All groups share one centre, and each spreads out both ways along 12 directions, with some noise.
Some rows, each with its group after it:
[ 48  -6   2 -20 -11  29 -34 -27  31   8  11 -13  24 -29  28  16  -4 -39
  -8 -38   0  -3 -15] : J
[-12 -21   6   5  10   2 -36  12 -22 -13  25  -7  15  10 -15  11   3   2
   2   0   6   8   1] : J
[  4  41 -17  40 -23  -1  33  -6 -52 -37 -12  17  -5 -12   2  -6  -2  -8
  -2   0 -31 -56  16] : J
[ -3 -12  17 -27   3   2  -1  -5  39 -15 -17   7 -37  55  27   8  -8 -36
  -9   9   3 -19 -11] : Z
[-20 -30   2   9   7   3 -12 -22  36 -28 -20   9   3   8 -17 -10 -21 -17
 -27  -2  23  -9 -19] : W
[  8  -7 -13 -45   5 -33 -32 -14   3   6 -16 -24  -1 -36  21 -12 -14   8
 -19  27  -5  30  40] : C
[ 11  -1  13  -5  16   9 -25  19  11  -1   3  31  31 -34  21   5  29   2
   6 -23   3  46 -20] : W
[ 18  41  45 -14 -15  39  41   7  -3  23  50  -7  12  37 -13  -3  15 -18
  28  15 -15 -56  15] : J
[  0 -16 -17   1   8 -25 -16 -22 -26 -14 -10   6  21 -41   2 -20 -21   6
 -22 -18  18  36  13] : C
[  3   8  31 -30  19  12 -11  40  -4  39  32 -26   2  31 -16  33  51   8
 -14  43 -18  11  21] : S
[-12 -41 -22   9   2  -3 -26   2  33 -17   8 -18 -31   9  -7   8  10 -20
  11   5 -28   4   6] : C
[ -3 -40  20 -20   4 -16 -15   1  32 -24  22 -24   4  13 -34 -16  -2 -27
 -24  14 -23  27  -6] : S
[-40 -11  10  35 -12  -6  14  22 -41  -5 -13 -17 -20  43 -31   1  11 -16
   5 -19 -16 -15 -19] : Z
[ -7 -20  14 -17  33 -25 -27   8 -18   2  -4  -5   2   8  -9  15  14  -1
 -10  17   4  52  -5] : S
[ 19  40  16 -14 -23 -22  20  11 -23 -16 -17 -12  -1 -13   3 -12  -1  -9
  -2  26 -47 -12  -3] : W
[-32 -15   1  25  13   8 -37 -14 -13   8   3  -4 -11 -10 -18  10  40 -34
  23 -25 -18  13 -16] : C
[  1 -12  11  -9   9 -23  20  27  -2 -25 -22  20   5  23  -4  11   0   5
 -39  25  -7  20  -2] : S
[-15  32  -1  11  -9 -16   2  -3 -56   5   6 -22  -2   6 -22 -21 -23  23
  10   2  13 -11   4] : Z
[ -9 -26 -46  28   2  -4  -2  22  47  -4   8 -21 -62  16   6   0   7  30
   5  -5 -16  36 -25] : C
[ 29  15   1   2  -8  45 -29  27  20 -17  16  12   5  17  46  42   8   7
 -19  -8  11 -40  -9] : C
[  6   2  41  14  19  34  27 -15  25   7  35  15  21  19 -43  -2  34 -36
   7  -5  -4   3 -26] : W
[ -5 -35  15   7  21  12  18  -6  44 -16  14  14  14   7 -27 -13   8 -12
 -40  -3  12  26 -21] : W
[ 22 -41  12 -27 -24   9 -18  33  -1   5  -2   4  50 -16  37  23   2 -26
  -1 -48  -1   3   2] : Z
[-11  14  18 -15 -19   0 -11   4  10  -3 -19  -7  -9  19  14  -8 -17  -9
   0  10   5 -45  -5] : W
[ 28 -16  -7  -3 -18  -6   6  28 -44  -7  25 -21 -10  30  17  21  -1 -25
   9 -39 -30   6  -1] : J
[ -2   3   4   3   1  -9 -59 -15 -10 -17 -10 -13  -7 -17  10  -3   6 -33
   3 -30 -14  15 -31] : C
[  9 -10 -16  22  -7   8  -2   9  34 -62  18  24  28 -15  -3 -17 -27  20
 -43  17   3 -21   5] : C
[ -3   3  -1 -11   6 -17  28   3  -9   5 -27  11  -6  14   5   2 -14  10
 -20  10  15  10   8] : C
[-25 -41 -15  16  14 -26  13   7   9  -9 -14  25   5   4 -15   0 -18  20
  28  -1  20  33 -10] : S
[-10  23   5  13  -3 -15  39 -21   7  -6 -39  11  -6 -15 -34 -21 -14   7
 -21  23  -9  -3 -16] : J
[ 32  25  24 -25  -1 -15  37  -1 -11  -1 -10   7  -6  14   9  -9  -2 -25
 -24  -2 -14  30  -8] : W
[ -3  -7  26 -29 -14   3   1  28  32   2  20 -22 -15  38  -1  -7  15 -19
  14  33 -36 -16  10] : J
[-23  14  40  -7  23  26 -42   1  -6  31  33 -25   9  19 -32  11  22  -1
   4   7  25  -6 -17] : S
[ 12  11   8  -2  -4  -4 -14   7 -39  40  32 -64   3  15 -34   1 -17  20
  13 -14   6  22 -11] : J
[ 18  19  -5  -6 -25  -1   6  57  -8  13 -13 -12  -7 -14  27  16  28  24
 -21  12 -42   7   2] : W
[ 25  26  27 -26 -32 -23  15 -10 -30 -16 -19   3  20  -3  16 -28 -47 -26
   7 -15   4 -21 -10] : Z
[-10  11   6 -11  23   9  14 -29   9  27 -40  36 -19  12  26  29  17  -4
 -27  -2  37   7   2] : S
[ 16 -12 -16  11  11  17  13   8  19   8 -14  27   0  -7  23  33  26   3
 -16 -14   4  14  -1] : J
[-36 -33  13   5 -23 -24  19  15  18 -11 -49   0  -4   4 -24 -15  -8 -14
 -20 -10  -6   0 -29] : Z
[  4  -5   6  -9  14  30  12  23  -8  44  56 -31  -4  47 -23  27  24  22
   4  19  12  -9  30] : W
[  8  20  -6 -17   3  14  30 -39  12  55 -20   5 -21   4  16  15   2  -2
  20   4  24 -18  22] : S
[ 19 -17 -20   2   6 -22 -15 -10  22 -60 -11  14  -1  -8  21 -12 -43   7
 -43 -11  18  29 -23] : C
[ -2 -28   1  16 -13 -12  -7  56  22 -20  10 -29   8  -7 -32  -3  16  26
 -24  31 -46  24 -12] : S
[  8  40 -21   3  -5  19  -6 -16  17  18  36 -32 -31 -23  13 -43   3  16
  -5  -6 -15  10  13] : Z
[-10 -28  -7  10  14  31 -16  11  62 -17  15  13  -7  34   2  27   4   6
 -16  16  20 -22 -12] : C
[ 18  20   9  17 -36  -5  49  24 -27 -13 -31  10   5   1   9  11  11 -16
  -3 -14 -41 -19  -8] : Z
[  3  34  36 -27  -6  -4  11 -29 -25   9 -14  10  -4   3  12 -16  10 -47
  -6 -11 -10 -20  10] : C
[ 35 -12  10  11  -5   3  35  11 -26 -26  22  14  54   6 -30  30  -2 -12
  12  12 -20 -19  15] : Z
[ 32   9  23 -16  -6  -2 -13   1   1 -17   1 -16 -14  25  16  21   2 -40
 -19 -14 -28   3 -30] : S
[ 37  20  18 -27  -1   1  29  -2  19 -21   8  -1 -28  37  16  14  12 -31
 -17  36 -40 -18  12] : C
[  6  20 -10  10 -25  10   3 -17  -2 -15  -3 -32 -48  38   9  -1 -18 -28
  -8  -5 -16 -57   4] : W
[-30  -5 -37  52 -10  17 -23   4 -13  -1  11 -16 -11 -46 -15 -18  24  21
   0 -31 -20  -4  -4] : S
[ -3  -1 -19   1 -11 -18   3 -11 -28 -20 -54 -14 -22  27   5  36 -30  -2
 -47  15   4 -31  15] : W
[ -7 -27 -26  26  17  19  35 -15  33  10  -4  21  -8   6  -1  13  -4  20
 -22 -24  39  16  -4] : J
[ -3   6 -20  16   4 -11   6  15 -13   6 -27  15   0 -14   6  20  -1  36
   6   1  13  13  -2] : S
[-37  17   6  36   2  29 -15   0  33  -2 -23  23 -21  -4  -5   7  40  -7
  13   1  -8 -33 -35] : W
[ 23  -7  -7  31   2  30  43 -14  -7  16   7   6  15   4 -15  28   4  -7
  -1 -40  14   3 -19] : J
[-11   6   2   7   3 -30  10 -13 -20 -15 -30   7 -10   9  -9  -6 -18  -7
 -17  -5   7  13 -15] : W
[ -7 -15   6  24   7  36 -16 -19  32 -13  14  19  20 -19 -24  -2  16 -17
   5  -3   1 -30 -17] : J
[ -8  23 -39  18  17  16   2   4   9  22 -17   7 -52  -8  40  27  44  31
 -28   6  -3  18  18] : Z
[ 11 -31  -8   2  16  36 -24 -22  45  45   1 -16   7  -8  -4  40  14  -1
 -14 -29  32  23 -21] : J
[ 53  37 -34 -18 -31 -21  -7  15 -15  15 -25 -37 -10 -26  36  22 -31  44
  14  20 -22  -3  12] : S
[-24 -16  11  -1  11  22 -28 -27  44   0  19  -9 -18  25  -8 -20  -7 -22
   0 -14  33 -13 -24] : W
[ 23  13  -9  -5   6   2 -34  10 -16   8  21 -13   4 -25  22   3   9   3
  -6 -26  -8  32  -2] : Z
[ 12  -5  18 -53  -4 -12 -24  16   1  28  -8 -33 -13  26  15  32   9 -11
 -14  33 -14  -2  24] : J
[ -4 -40  12  -9 -11  -2   5  44 -20  12 -34  17  19  14  24  44  26 -19
 -23 -35   3  13  -5] : Z
[-45  12  19   2  12  20  20 -10   8  23 -11  17 -24  21  -1 -14  29  -3
 -25   7  26 -15  12] : S
[-33 -19   8   4  -9  27 -10  17   4  18  12 -14 -11  44  -3  22   8  -3
  17  -1  10 -43   3] : Z
[-51   1   7  33   5  13 -11   2   4  23  -8 -10 -19   1 -31 -12  25   6
   2 -22   8  12 -44] : Z
[ -6 -23  20  -3   0   7  29   7 -14   2   5  12  36  36 -19  23 -13  -4
 -12  16  25 -37  16] : W
[-13  30   9 -15  -5  19 -14  27  -8  59   4 -27 -18   2  10  26  45  25
  12  26 -10 -11  21] : C
[ -1  -7 -10 -15  -2  -5  21  24  17  35  12 -37 -33  29  -4   0  -8  26
  -2   3   6  24   1] : J
[ 40  18  -1  -8 -29  13 -18   2  40 -25 -12   8  -5 -19  53  -1 -12 -24
  17 -20 -31 -23 -24] : Z
[  6  -3 -28  -8 -16 -15 -10   5  -9 -20 -15   1  -7 -26  35   2  -7   9
 -22   2 -12  -3  28] : C
[ 23  15 -21   1 -30   5 -46  19 -15  -7  30 -47   3 -17  16 -10 -24  19
  24  -7 -16 -21   1] : S

New rows, each followed by its group:
[  4   3   3  17  24  21  -4 -33 -28  27  10   1  18 -15 -25  33  35 -17
 -20 -11   8   6  14] : S
[-14  11   9   8  -9  15 -26  -4  11   1  21 -16 -30  -5   4 -25  22 -25
  20 -22 -23 -11 -18] : C
[ -8  -7 -38  14  -3   4 -23  30  35   9  -3 -21 -45  -2  19   9  14  38
   0   4 -15  25  -8] : C
[ -1  -6  -3  15 -10  -8  26  -6   0 -44   2  17  20   3  -8 -42 -55   6
 -25 -25  36  -4 -18] : C
[-17  22  10  -9  14  -4  -6 -12 -12  14 -21  41   1  -8  28  -5   5   6
  47  -7  30  -3   2] : W
[ 37  11   9 -42   4  -7  -5 -10   2 -19  16   0 -20  42  33  12 -22 -21
  -5  21  -3 -17  19] : Z
[ 45  23 -10   2   3   3 -14  26  10 -37   7   5  -1   1  22  26   8  16
 -40  31 -26   5  -5] : C
[-43   2   0  36  23  30 -22  13  17  26  -9  18 -13   2  -5  21  50  17
  14  -4  16   1 -30] : W
[-28 -29   7   8   9  34 -60 -15  32  -5  27  -1  18   4  -7   2   1 -21
   9 -24  29 -29 -14] : C
[-21 -22  -1  44  22  29 -25   2  17 -22  -4  26  -3   2  -3  22  35 -13
 -26 -34  13  13 -46] : S
[ 25  55  11   9 -23  29  45 -21   6  10  15  -3  -1  -6  -5 -25  -8 -11
  11  -9 -14 -41  -8] : J
[ 61  16  -3 -16  -8   2  26  -9 -14 -19  -3  23  39 -28  33   3 -18  -7
 -20 -15  -8   2  10] : J
[-27   3   8   1   9   5  16 -10   6  14 -35  25 -25  15   9  16  35 -25
  -5  14 -12 -20  15] : C
[ 13   9  15  16  -9 -14  34   1 -22 -22  -4   7  12   2 -19 -17 -13 -19
   3 -32 -16  20 -37] : J
[-20  26  15  14  19 -16  38  -8 -35   8 -30  36   0  16 -15   0  15   7
  11   5  18  15  -9] : W
[ 17  17  21   7 -10  39 -48  18  -3 -22  25  -7  22   3   6  30  24 -22
   7   9 -24 -51  -9] : C
[ 11   7  19 -20  -9   6 -19   5 -21 -30  33 -10  27  30   1 -12 -35  -9
 -20   3  21 -36   8] : S
[ 28 -13  -1  14  28   5 -14   9 -39 -21  20  22  35  13  -3  55  12   2
   7   5   4   5   1] : Z
[ 35  22 -13  -9   9  18  -9  -4  15  24  34 -16 -34   4  38  -2   4   5
  -1 -28   9  40 -15] : C
[-10  11  12  16  -1  10 -16  14 -13  -2   1  -1  10  18  -8  10  -3   8
  -3 -16  19  -4 -37] : C
[ 23   9   7 -20 -25 -16 -13  27 -27  -5  -3 -31   6  10  11   8 -16  -3
 -13  -3 -20  -5  -5] : W
[ 14   5  16   1   4 -21 -35 -40 -31  -9 -33 -16  34 -33 -35  18 -10 -25
 -26  -3  -1   3 -22] : J
[ -7   9  19  -2  -7 -20  11  25 -11 -28 -23  16  -5   8  -9   4  22 -18
  -3  31 -46 -14  -3] : J
[ -2 -21  19 -18 -15 -22   8  -4  -9   4   6 -53  -4  27 -44  -1 -21 -29
   1  19 -30 -20  11] : J
[ -2  -7   7 -21  25   7 -40   7 -10  38  -2 -19  -3  18   9  54  21  13
 -16  17  25  12  12] : J
[-47 -20  -1  30   4  44  -8   1  25  36  15   4  -7  -1 -10  -7  31   8
   3 -34  34  -9 -12] : Z
[ 14  12  -4  -4  17  38 -47  23 -16  24  55   7  21   7  32  26  22  34
  15  -8  32   0  15] : J
[ 27 -10   0 -15  12   9  10 -10  -4   9  11  -3  -7  26  13  29   1 -14
 -29  -6   9   7  16] : W
[ 19  31  -4   0 -10  18   6 -21   1  20 -21 -12 -11 -17  11  14  18 -15
 -42  -8 -15 -12   3] : S
[ -2  -4  13 -27  10  25 -26  21   0  21  13  -1 -11  38  26  49  38 -12
  -1  32  -9 -37  36] : J
[-45  12   9  -6   7   3  -3   8  29  -6 -26  27 -51  44  21  -6  21  -1
  -5  24   7 -18  -3] : J
[ 19   7  11   1  -4   9  17  12 -36 -26  12  12  24  26   0  16  -8  -8
 -22  -4   0 -28   8] : S
[ 37  27  30 -48 -14 -10   3 -34  27 -22  -5  13  11   3  28 -33 -48 -29
   0   5  13 -20 -14] : Z
[ -2   9   6 -12  -4  25  18  19  -5  51  19  -5  -3  31   5  21   0  25
   9   1  30 -12  13] : C
[ -4   3  13 -22  11  13  19  -7 -12  37 -16  27  29  25  14  28 -18  23
 -25 -14  77  -2   3] : C
[  1 -15  -3  -7  10  -2  15  -3  48 -12  12  23   7 -20   0 -35   2  11
 -11  10   2  35   5] : W
[-57  20 -12   4   4  11  -4   1 -29  36  16   4 -13  -3   6 -30  16  34
  25   6  28 -18  40] : S
[ -7  24 -37  28  -4   8  35   2   9   4 -32  20 -32 -21  27   5  17  35
 -27   1  -2  -9  16] : Z
[-31 -25 -23  30  15  -9 -13 -20 -15 -25   8   6  18  -9 -32 -14 -32  29
   1  -4  40  -6  -1] : Z
[-13  26  19  -1 -25 -10  19  -2 -44 -17  15 -13  12  15 -21 -48 -36  -7
   1  -5   4 -39   7] : S
[-30 -20  -3  18  15  -8 -41   9  14 -11 -10   9  -9  14   1   2 -11  16
  27 -17  33  21 -45] : S
[ 30  -4 -21   5  -2  20  19 -16  13 -18  -3  33  30 -34  17  18   0   7
 -29  16  -1 -31  43] : J
[ 16 -14  13 -37  22   9 -15 -20   1  22  29 -13 -12  17  11  20  21 -30
  11   1   2  11  28] : S
[-47 -18   8   9   2  11 -29  16  22  -8  28  -5  -5  11 -17 -28  15   2
 -10  -4   3  -2  -7] : S
[-15   9  32 -18   7   3 -37  -2 -19 -24  17   6  24  16 -18  -2   5 -20
   6  43  -1 -54  24] : J
[-13  35 -16   5  -2  23   4   0  -6  31 -21  13 -24 -12  35  11  27  23
 -36   4  13 -21  29] : S
[ -8 -58   7  -2  21  26 -19  -2  35  34  19 -22  12  20 -32  45  17 -14
  -7 -12  25  17  -9] : J
[-27 -22   4  43   3   3   9  26 -20 -32  15   6  11  -1 -40  -5  35  -7
 -26 -11 -29  13 -10] : S
[ 18  -6  -2   3  -2  13   1  -3   7 -11  46  -4  38 -15 -19 -17 -22  13
   0   4  12 -13  16] : J
[-25 -55  -7 -13  25 -24   5 -37  41 -21 -28  25 -17  14 -12   6   4 -33
 -20  39  -1   9  28] : C
[-59   6  -2   7 -17   1 -21  22 -21  42 -31 -23  -6   3  -3  -2 -13  40
  12  -3  38 -31  -2] : Z
[  1 -28   9 -14  18  19  11 -23  18   6  22  12  17  24 -11   8 -11 -21
  -3  -5  38  -3   9] : C
[-29   3  22 -37  16  28 -21  17  53   7  32  23  -8  32  23 -11  20  21
   8  46  33 -18  27] : J
[ -1  27 -11  29 -33  24 -12  30 -34 -24  25 -15  -6   7  17 -12  -5   6
  11 -28 -20 -43 -16] : S
[ 15  37 -20 -12 -27  -1  19  -2  -3 -11  -6 -15 -44   3  41 -26 -16   3
 -12   5 -20 -23  24] : Z
[-13   3   0 -18  -6  17 -48   6  44 -20   5  -4   0 -25  10 -16  10   6
 -20  40 -10 -33  19] : C
[  2  38  -7  13 -10  14   7  -2   2  -2  27  -8   0 -14  -9 -35 -16  31
  11   8   8 -18   2] : J
[-26  -2 -11  21   3  26   0 -20  53  33 -26  -1 -32 -24  -6  -7  40   0
 -33  -5  -2   1 -11] : S
[ 12 -15 -14  19  23   5 -14   8  15   0  41 -25 -24   3 -21   9  25  -2
  15 -11 -26  50 -21] : C
[ 28  10 -27  18   0   9   8  -1 -44  35   7 -38  -4  -3  -8  36  -4  28
 -11 -25   9  14   5] : J
[-17   0   5  15  -3 -18  31  -3   5 -60 -28  50  13  -6  -5 -18   1 -19
 -10  33 -23 -34  19] : J
[ -7  -3   4  15 -12  11 -30  10   4 -18  21 -19  -6   0 -10 -12   9 -27
  25 -22 -30 -14 -26] : J
[  6   2 -28 -11  -1 -26  -2  17  22  15 -40   5 -31   1  35  19 -16  37
  32  12   7  24 -12] : S
[-12   8 -12  13 -14 -11 -28  -8 -36 -30  17 -13  21  -8  -9 -30 -41  11
  10 -20  20 -19  -6] : S
[ 24  -3  24   7   0  32   0 -17   6   5  30  -1  31  -3 -18   3   2 -32
  14 -43   8   0 -32] : J
[-11 -24  -4   2  10  19  -6  15  -2  15  26   3   8  26   8  20   3   6
  -2 -20  36   7  10] : W
[ 29 -13  27 -24 -23  14   7   7  17  29  22 -47  -1  25 -14  16   6 -42
  10  -6 -35 -10  -9] : J
[ 34  44  -5  18  -2   1  -6  48 -29  -3   5 -16  -7  -2   8  29  28  38
 -13  10 -32  26 -22] : C
[ 16   1  -8  -7  16  21  -8  -4  19  -9  25  31  35 -29  25  -4  -4  21
 -12   5  34   4  21] : J
[ 46  21 -15  -6   7  26 -15   8 -14   1  61 -14 -15   2  37  18  24  -5
  -1 -18 -30  11  27] : Z
[  1  13  25 -24   6  13  10   3   3  23  37   0  22  21 -20  -6  -8  24
   6  40  28 -10  23] : J
[-22 -29 -30  27 -21  36  -5  28  33 -18  10  26   5  -7  35   1   7  15
   8 -24   6 -46  17] : W
